All groups share one centre, and each spreads out both ways along 8 directions, with some noise.
In the rows, zero is written as 128.
Known rows, each followed by its group:
[152 123  60 134 202  95 169 103  83  81  70  67 139 130 146 114 101 110
 122] : (4)
[106  84 174  81  81  86 140 161 116  97  95 138 115 152  82  65 163 120
 140] : (3)
[113 148 121 113 141 110 151 166 116 174 116 126 156 121 107  97 146 151
 163] : (0)
[ 94  90 103  79 167 123 131 149 153 147 151 142 114  94  96 141 112 141
 135] : (2)
[ 72 108 113 119 168  91 132 142 136  76 120 135 100 180 112 138 150 130
 140] : (0)
[ 94 135 145 123 138  59  98  86 142 100 122  93 149 126 152 112 182 207
  66] : (2)
[160  87 190  87  83 111 103 162 130  80 123 156  54  67 107  61 177 159
 118] : (1)
[ 56 132 161  97 105 111 158  72 135  78 157 110 147 154  95 118 128 145
 116] : (1)
[ 84 139 112 138 147  88 109 119 149 135 108 121 123 141 117 146 171 139
  93] : (1)
[ 41  90 163  98 101 132 171  86 124  89 209 144 105 155 105 138 114 160
 130] : (1)
[134 121 120  69 131 126 144 145 132 164 120 115 204 154 136 105  89 127
 174] : (0)
[102  56 117 123 157  99 124 124 113  64 148 136  81 160 164 138 129 159
 110] : (4)
[106 135 132 112 180 120 109 155 150 106 121 118 157 100  95 126 123 158
 139] : (3)
[ 98 119  79 107 157 106 119 177 155 178 104 150 132 184 126 156 139  97
 163] : (0)
[ 93 163 110 196 191 126 123 161 118 115 119 129 140 175 124 164 135 135
 153] : (5)
[157 146  96 144 187 152 119 178 133 139 111 137 123  95 114 143 110 113
 163] : (2)
[121 116 152 151 144 131  74 158 148 159 136 138 152  89 117 149 129 167
  97] : (5)
[126 120  77 100 206  87  83 171 166 166 115 132 117  81 145 136 163 184
 119] : (2)
[119 111 160 113 128 114 141 136 107  98 123 111 166 139 117  95 116 152
 139] : (3)
[115 113 101 110 138  92 119 129 141 195 101 111 151  89 109 128 143 133
  81] : (5)
[ 74  93 171  97 142 145 168 135 111  38 183 138 132 161 100 112  84 160
 185] : (3)
[112 114 139 112 140 112  89 159 169  89  93 145  53  51  44 121 173 113
  92] : (0)
[120 128 100 110 148 157 164 160 127 152 146 157  80 102  86 136 118 101
 175] : (1)
[121  93  99 173 157 104 109  90 117  78 103 107  98 156 156 170 124 107
  66] : (4)
[121  84 147 141 128 112  88 134 144  36 102 142  83 179 128 147 138  95
 109] : (0)
[101 123 137  99 125 118 132 127 144 119 146 141  94 100 102 116 151 147
 123] : (1)
[148 124 161 141  68 120 105 124 127 109 115 145 101 167 154 119 164 113
 118] : (4)
[142 117  97  82 144 132 136 132 141 177 143 131 113  57 122 120 122 143
 124] : (2)
[139 116  70 142 186  91 108 138 130 162  79 104 120  77 123 143 146 126
  77] : (4)
[136  83 152  78 112  91 125 128 122  52 113 124 123 178 161  87 138 139
 142] : (5)
[105 114 109 119  88 108 155  94 119 102 112 133  86 213 143 134 148  71
 126] : (0)
[153 101 135 151 127 166 111 153 126 146 133 149 110  89 109 151  98 102
 124] : (2)
[114 117 135 137 150 107 111 178 129 100 100 145 110 158 115 123 154 126
 148] : (4)
[127  73  87 113 144  68 169 115  71 133 113 107 119 162 190  95 139 162
 119] : (4)
[174 130 167 100  86 116 101  92 138 130 111  94 180  84 146  89 127 150
  81] : (5)
[106 100 197 117  62  98 148 133  94  87 135 137 124 185 137  74 161 158
 141] : (3)
[120 115 161 105  59 103 182 133  93  76 100 147  64 180  96  66 174  82
 161] : (5)
[138  98 111 108 130 113 116 163 136 163 109 146  96 106 121 123 148 118
 124] : (2)
[142 159 103  99 126 117 181 100 113 127  83  87 160 116  99  88 119  89
 140] : (3)
[146 127 151 118 143 136 114 113 134  53 141 114 137 119 151 116 110 159
 132] : (5)
[111 101 142 108 105  81 135 172 116 106  78 140 110 191 110  87 172  99
 152] : (3)
[133 116 132 165 103 135 144 115 100 108 125 138  80 155 138 138 137  96
 114] : (3)
[ 95 119 167 167 175 120 108 149 119  73 161 134 101  86 109 130 149 210
 113] : (0)
[ 99 149 125 148 180 142  91 149 167 110 134 139 104  72  76 161 139 146
 114] : (5)
[ 70 146 170 131  96 115 139 159 135 137 119 148 125 142  46 112 167 118
 143] : (4)
[142  72 152 136 111 148 134 133 103 118 150 146  84  92 115 125 108 124
 107] : (1)
[131 178 108  97 130 105 155  88 132 147 113  89 166 113 134  97 141 142
 126] : (3)
[131 104  96 134 156 106 116 146 124 139  95 121 134 145 140 139 125 113
 119] : (3)
[135 159 115 150 162 127 130 128 119 162 124 104 157  74 125 125 130 163
 112] : (0)
[ 88  98 126 147 156 121  90 170 150  94 147 172  59 158 124 167 156 135
 135] : (3)
[121 112 178 135  65 134 152 115 105  88 130 137  99 153 103 103 138 103
 128] : (2)
[101  98 138 121 141 109  97 143 151 121 149 149  85  95 119 138 157 170
 100] : (1)
[ 62  54 143  42  81 101 184 129 118 123 173 158  93 176 111  93 131 138
 164] : (2)
[121  80 117 111 152  95 159 134  90  44 122 126  92 186 165 101 127 137
 156] : (4)
[103 102 150  91 134 102 123 148 144  25 124 146  71 167 111 103 157 127
 157] : (5)
[165 114 138 184 139 131  32 152 159 106 121 154 111 162 195 182 142 133
  95] : (4)
[111  96 132 106  97 141 105  92 167 110 158 152  50  87  99 157 135 102
  77] : (0)
[185  71 128 125 117 119 129 148  88 135 101 121 127 115 159  97 113 127
 118] : (5)
[108 114 131  78 117 110 151 115 139  74 124 131  73 114  91  97 150 117
 132] : (5)
[181 107 142 152  86 145 116 133 107 164 113 139 108  98 139 125 128 104
  98] : (2)
[125 116 144 116 134 120 115 119 130 115 149 126 122  94 138 117 134 178
 109] : (1)
[120 141 108  86 116 117 197  93 102 128 122 100 152 138 116  87 116 113
 155] : (2)
[ 43 172  77 125 181  81 110 169 186 143  84 147  97 170  63 162 199  99
 143] : (1)
[149 121  93  94 143 127  95 168 168 185  87 133 167 129 117 143 111  81
 141] : (0)
[163  83 114  84 102  82 163 123  86 115 113 123  93 162 197  69 153 148
 142] : (4)
[ 75 129 122 129 178 100  89 166 163 103 121 142 118 148 109 150 158 155
 137] : (1)

New rows, each followed by its group:
[102  97 141 131 170 131 109 161 136  69 156 152  97 130 123 142 122 160
 144] : (5)
[150 182 180  83 111 169 118 145 167 130 157 136 157  56  87  90 122 159
 172] : (4)
[125 116 128  87 102 120 155 147 116 155 124 136 178 208 154 109 111 111
 186] : (0)
[137 109 108 125 138 151 142 156 124 148 118 140 115 114  97 135 103  90
 147] : (2)
[ 71 117 132 167 159 100 125 164 121  86  96 138 116 183  81 146 153 108
 134] : (4)
[110  79 185  40  74 123 130 156 158  75 131 157  91 110  56  76 140 110
 151] : (0)
[ 75  47 130  77  96  74 116 106 148 166 133 129 113 115 114 125 153 145
  55] : (2)
[114 148 114  75 153 136 172 115 132 115 154 117 126  86 100 102 113 146
 162] : (2)
[111 104 115 135 129 114 103 198 139 153 109 172 123 230 151 154 143  98
 173] : (0)
[141 107 153 134 132 105  99 152 122 101 127 135 118 122 156 110 152 174
 118] : (1)
[117  51 134 108 122  83 113 165 111 130 102 134 140 181 148 112 136 137
 122] : (3)
[ 63 124 129 100 189 108 130 125 146  79 163 119 146 128 117 133 123 190
 140] : (2)
[135 160  97 100 159 100 124 135 153 149  74 100 150  81  87 108 148 116
 118] : (3)
[113 131 139 100 127 113 146 114 130 105 125 114 118  83  86  98 141 141
 115] : (0)
[116 102 151 109  67  94 148 129 114 116 105 137  93 161 110  88 170 102
 122] : (2)
[123 145 136  98 141 124 172 105 104 127 142  88 186  97 120  84 105 177
 143] : (0)
[137 135 158 110 129 123 134  99 127  79 120  96 126  42  79  88 130 153
  95] : (0)
[ 97 122  98  68 117  95 199 109 106 139 112 108 145 165 110  87 127 109
 160] : (2)
[115 137 127  96 139 121 135 180 138 189 129 141 152 105  95 107 138 150
 166] : (0)
[103  50 135  82  98 113 111  91 146 175 169 134 117  69 126 138 122 163
  51] : (2)
[122 103 115  82 135 121  91 175 184 142  96 155 103 105  76 137 142  80
 129] : (0)
[147 120 185  93 109 155  95 101 162  83 169 126 123  32 106 110 115 174
  96] : (5)
[ 88 104 112  97 152 115 155 130 132  86 139 136  71 124  95 122 135 127
 141] : (5)
[188 130  98 124 191 130  86 146 140 122 120 112 151  89 186 133 107 167
 128] : (4)
[128  99 134 111  79 128 119 114 145 113 122 151  86 166 129 139 135  75
 119] : (0)
[ 87 148 104  77 187 114 161 132 138  96 151 118 135 119 111 108 123 171
 174] : (2)
[147 128 124 113 147 152 145 184 130 111 108 147  95 101  72 111 116  87
 181] : (1)
[108 127 119 141 161 118 123 141 128 116 130 125 128 133 126 139 127 145
 129] : (5)
[139 130 119 167 131 131 100 151 127 154 114 142 120 150 148 153 141 118
 120] : (0)
[169 102 129 112 144 127 115 130 126  85 112 117 108  85 134 109 116 130
 119] : (5)
[ 73 147 126 163 203 113  66 173 173 105 128 141 141 145 112 177 148 165
 126] : (5)
[151  72 115 149 209 131  94 166 108  75 143 127 142 144 192 154  79 179
 144] : (5)
[ 72 113 172 132 108 131  86 143 168 155 171 162 110  96  90 154 156 168
  95] : (4)
[120 107 178 178  73 119 118 124 104  87  99 132 117 172 105 126 148  87
  95] : (2)
[ 73 125 150  65 170  93 174 111 123  46 136  89 142  72  58  62 130 189
 139] : (0)
[128 110  84 145 198 106  95 188 142 130  69 128 129 135 106 154 129  95
 130] : (3)
[132  58 161 107  78 139 124 136 117 143 175 164  83 121 143 123 121 143
 117] : (2)
[ 90 151 112 104 176  71 126 115 139  99 118  98 154 136 142 110 163 188
 123] : (2)
[117 153 105 157 199 152 134 119 124  88 151 114 123  99 123 156  98 151
 136] : (5)
[144 161 109 101 126  93 145 115 127 152  75  90 168 110 114  86 147 118
 119] : (3)
[109 141 160  96 113 114 183 130  93 125 145 113 163 126 111  66 134 176
 168] : (0)
[157  78 113 144 139  90 115 173  99 143  42 109 155 150 119 112 126  80
 108] : (3)
[123  99 131 100 150 128  88 192 160 144 123 154 150 140 113 139 116 126
 157] : (0)
[140 127 146 100 123 170 178  98 109 100 160 108 150  82  97 105  63 124
 150] : (1)
[112 133 105  85 167  86 112 160 160 127 115 137  93 100 118 107 180 165
 135] : (2)
[ 94 123 168 150 128 127 116 121 131  65 135 124 128 136 100 134 131 141
 115] : (2)
[ 69 105  89 125 184  73 153 160 117 129  80 116 101 107  46 120 159 115
 111] : (4)
[ 69 137 103 119 176  92 156 112 123  96 106  90 181 174 102 130 113 126
 135] : (2)
[183 103  98 109 151 103 125 114 107 103  87  88 154 126 178 102 107 126
 112] : (5)
[111 102 109  71  89 110 195 108 106 155 116 119 130 150 104  93 120  86
 143] : (2)
[113 170 183 171 118 164 136  99 116  72 181 128 120 108 120 125 126 174
 133] : (3)
[ 71  98 127 104 135 161 157 110 142 122 193 152  88  86  69 157  96 130
 131] : (1)
[ 94 113 120  60 141  90 147 148 147  92  89 123 132 147  74  90 141 103
 158] : (0)
[106 149  83 135 220 151 115 151 169 100 131 132 107  91  84 174 106 115
 146] : (3)
[137 167  91 219 197 114 105 137 107 147 100 106 141 120 157 165 145 156
  96] : (0)
[ 95 122 160 126 138 134 145 125 115  41 170 138 111 173 140 120 120 162
 166] : (5)
[ 92  96 148 138 135 136 133 152 122  64 153 161  74 170 111 142 129 121
 158] : (3)
[142 142 147 182 169 124 111 155  98 120 124 114 172 130 158 128 121 183
 134] : (0)
[122 113 117 100 122 125 116 116 161 120 119 132 100 101  97 137 133  99
 102] : (0)
[122 114 139  91  97  86 149 136 114 125  89 116 137 158 119  77 157 116
 136] : (3)
[ 84 143 129  89 161 158 171 104 143  70 186 128 115 105  90 130  96 151
 167] : (3)
[124 133 190 132  97 153  94 143 148 111 177 157 147 154 154 131 127 174
 151] : (4)
[147 128 119 136 114 133 115 118 141 141 109 129 113 113 124 141 132  98
 100] : (0)
[116 130 135 150 148  96 150 139  87  80 104 107 167 208 156 107 131 147
 159] : (0)
[ 95 166 141 167 152 143 105 111 149  97 189 147  92 130 154 167 152 188
 128] : (3)
[129 136  97 175 136 109 142  83 104  92  70  88 124 149 115 144 134  70
  77] : (4)
[ 56  92 127 169 140 126 130 121 124 106 134 137 120 179  87 181 109  93
 102] : (1)
[106 128 112 162 126 136 123 136 137 101 138 171  22 157 121 165 169  91
 127] : (3)
[ 58 120 117 123 179 112 116 161 162 106 141 153  84 123  77 157 154 143
 135] : (5)
[105 118  98 117 102 134 122  99 161 163 146 156  54 112 110 166 154  90
  90] : (0)
[ 65 128 173 135  92 129 132 117 136 130 158 142 129 131  81 132 146 141
 114] : (4)
[ 95  95 182  97  86 116 144 103 123  73 161 134 105 126 106  99 137 158
 116] : (1)
[171 183 119 156 160 126 118 131 123 117 103 104 138  93 146 112 147 152
 130] : (2)
[115 154 116 178 200 128  79 180 150 142  98 124 172 122 106 168 128 137
 126] : (4)
[126 118 159 171  83 129 119 108 112  85 137 148  60 150 138 137 163 115
  94] : (0)
[135 166 176 151 138 148  74 124 163  99 143 122 158  78 114 138 128 167
 104] : (5)
[173 116 130 173 145 114  85 160 120 112  59 111 137 109 120 126 139 101
  94] : (1)
[131 123  92 159 190 100 144 142  94  83  84  99 149 175 148 127 117 120
 145] : (4)
[119 100 161  94 119  86  95 160 147 133  99 124 143  85  91  90 161 161
  98] : (3)
[173 118 176 101 114 113  99 155 131  74 101 124 115  82 117  65 153 159
 126] : (1)
[116  96 169 174 130  86  84 143 111  68  94 120 151 192 152 128 152 151
  96] : (1)
[ 85 139 148  87 155 155 178 104 126  57 181 113 147 111  86 109  82 157
 178] : (3)
[137  90 110  71 162 124 162  89 118  35 153 104  94 106 148 102  90 147
 144] : (5)
[135 129 112 122 123 126 140  92 127 132 122 110 140 129 138 133 118 115
 109] : (0)
[194 170 131 189 127 131 105 149 106 179  74 106 159  85 136 115 146 121
 104] : (0)
[105 102  94  71 148  79 121 130 154 170 116 125 115  93 121 112 159 159
  99] : (2)
[ 94 101 138 102 154 111 113 135 152  64 128 131  98 109  86 124 135 139
 117] : (0)
[136 132 158 177 112 127 103 126 119 116 121 130 112 105 126 130 152 142
  91] : (3)
[119 135 130 170 176 128 112 141 109 132 149 123 157 129 160 148 117 186
 127] : (0)
[134 104 160 156  94 112 131  77  90  98 122  93 163 146 154 115 115 143
  75] : (1)
[134 143 165 152 156 113  98 177 135 109  97 132  95  24  55  97 179 163
  98] : (0)
[ 90 114 150 106 141 129 149  88 122  78 183 115 126 103 123 120 113 186
 121] : (0)
[109  89 104  75 132  80 117 155 161 136  81 141  69  90  71 110 172  99
 103] : (5)
[ 99 101 139 117 142 127 129 167 138  76 134 165  47 114  78 124 153 119
 146] : (5)
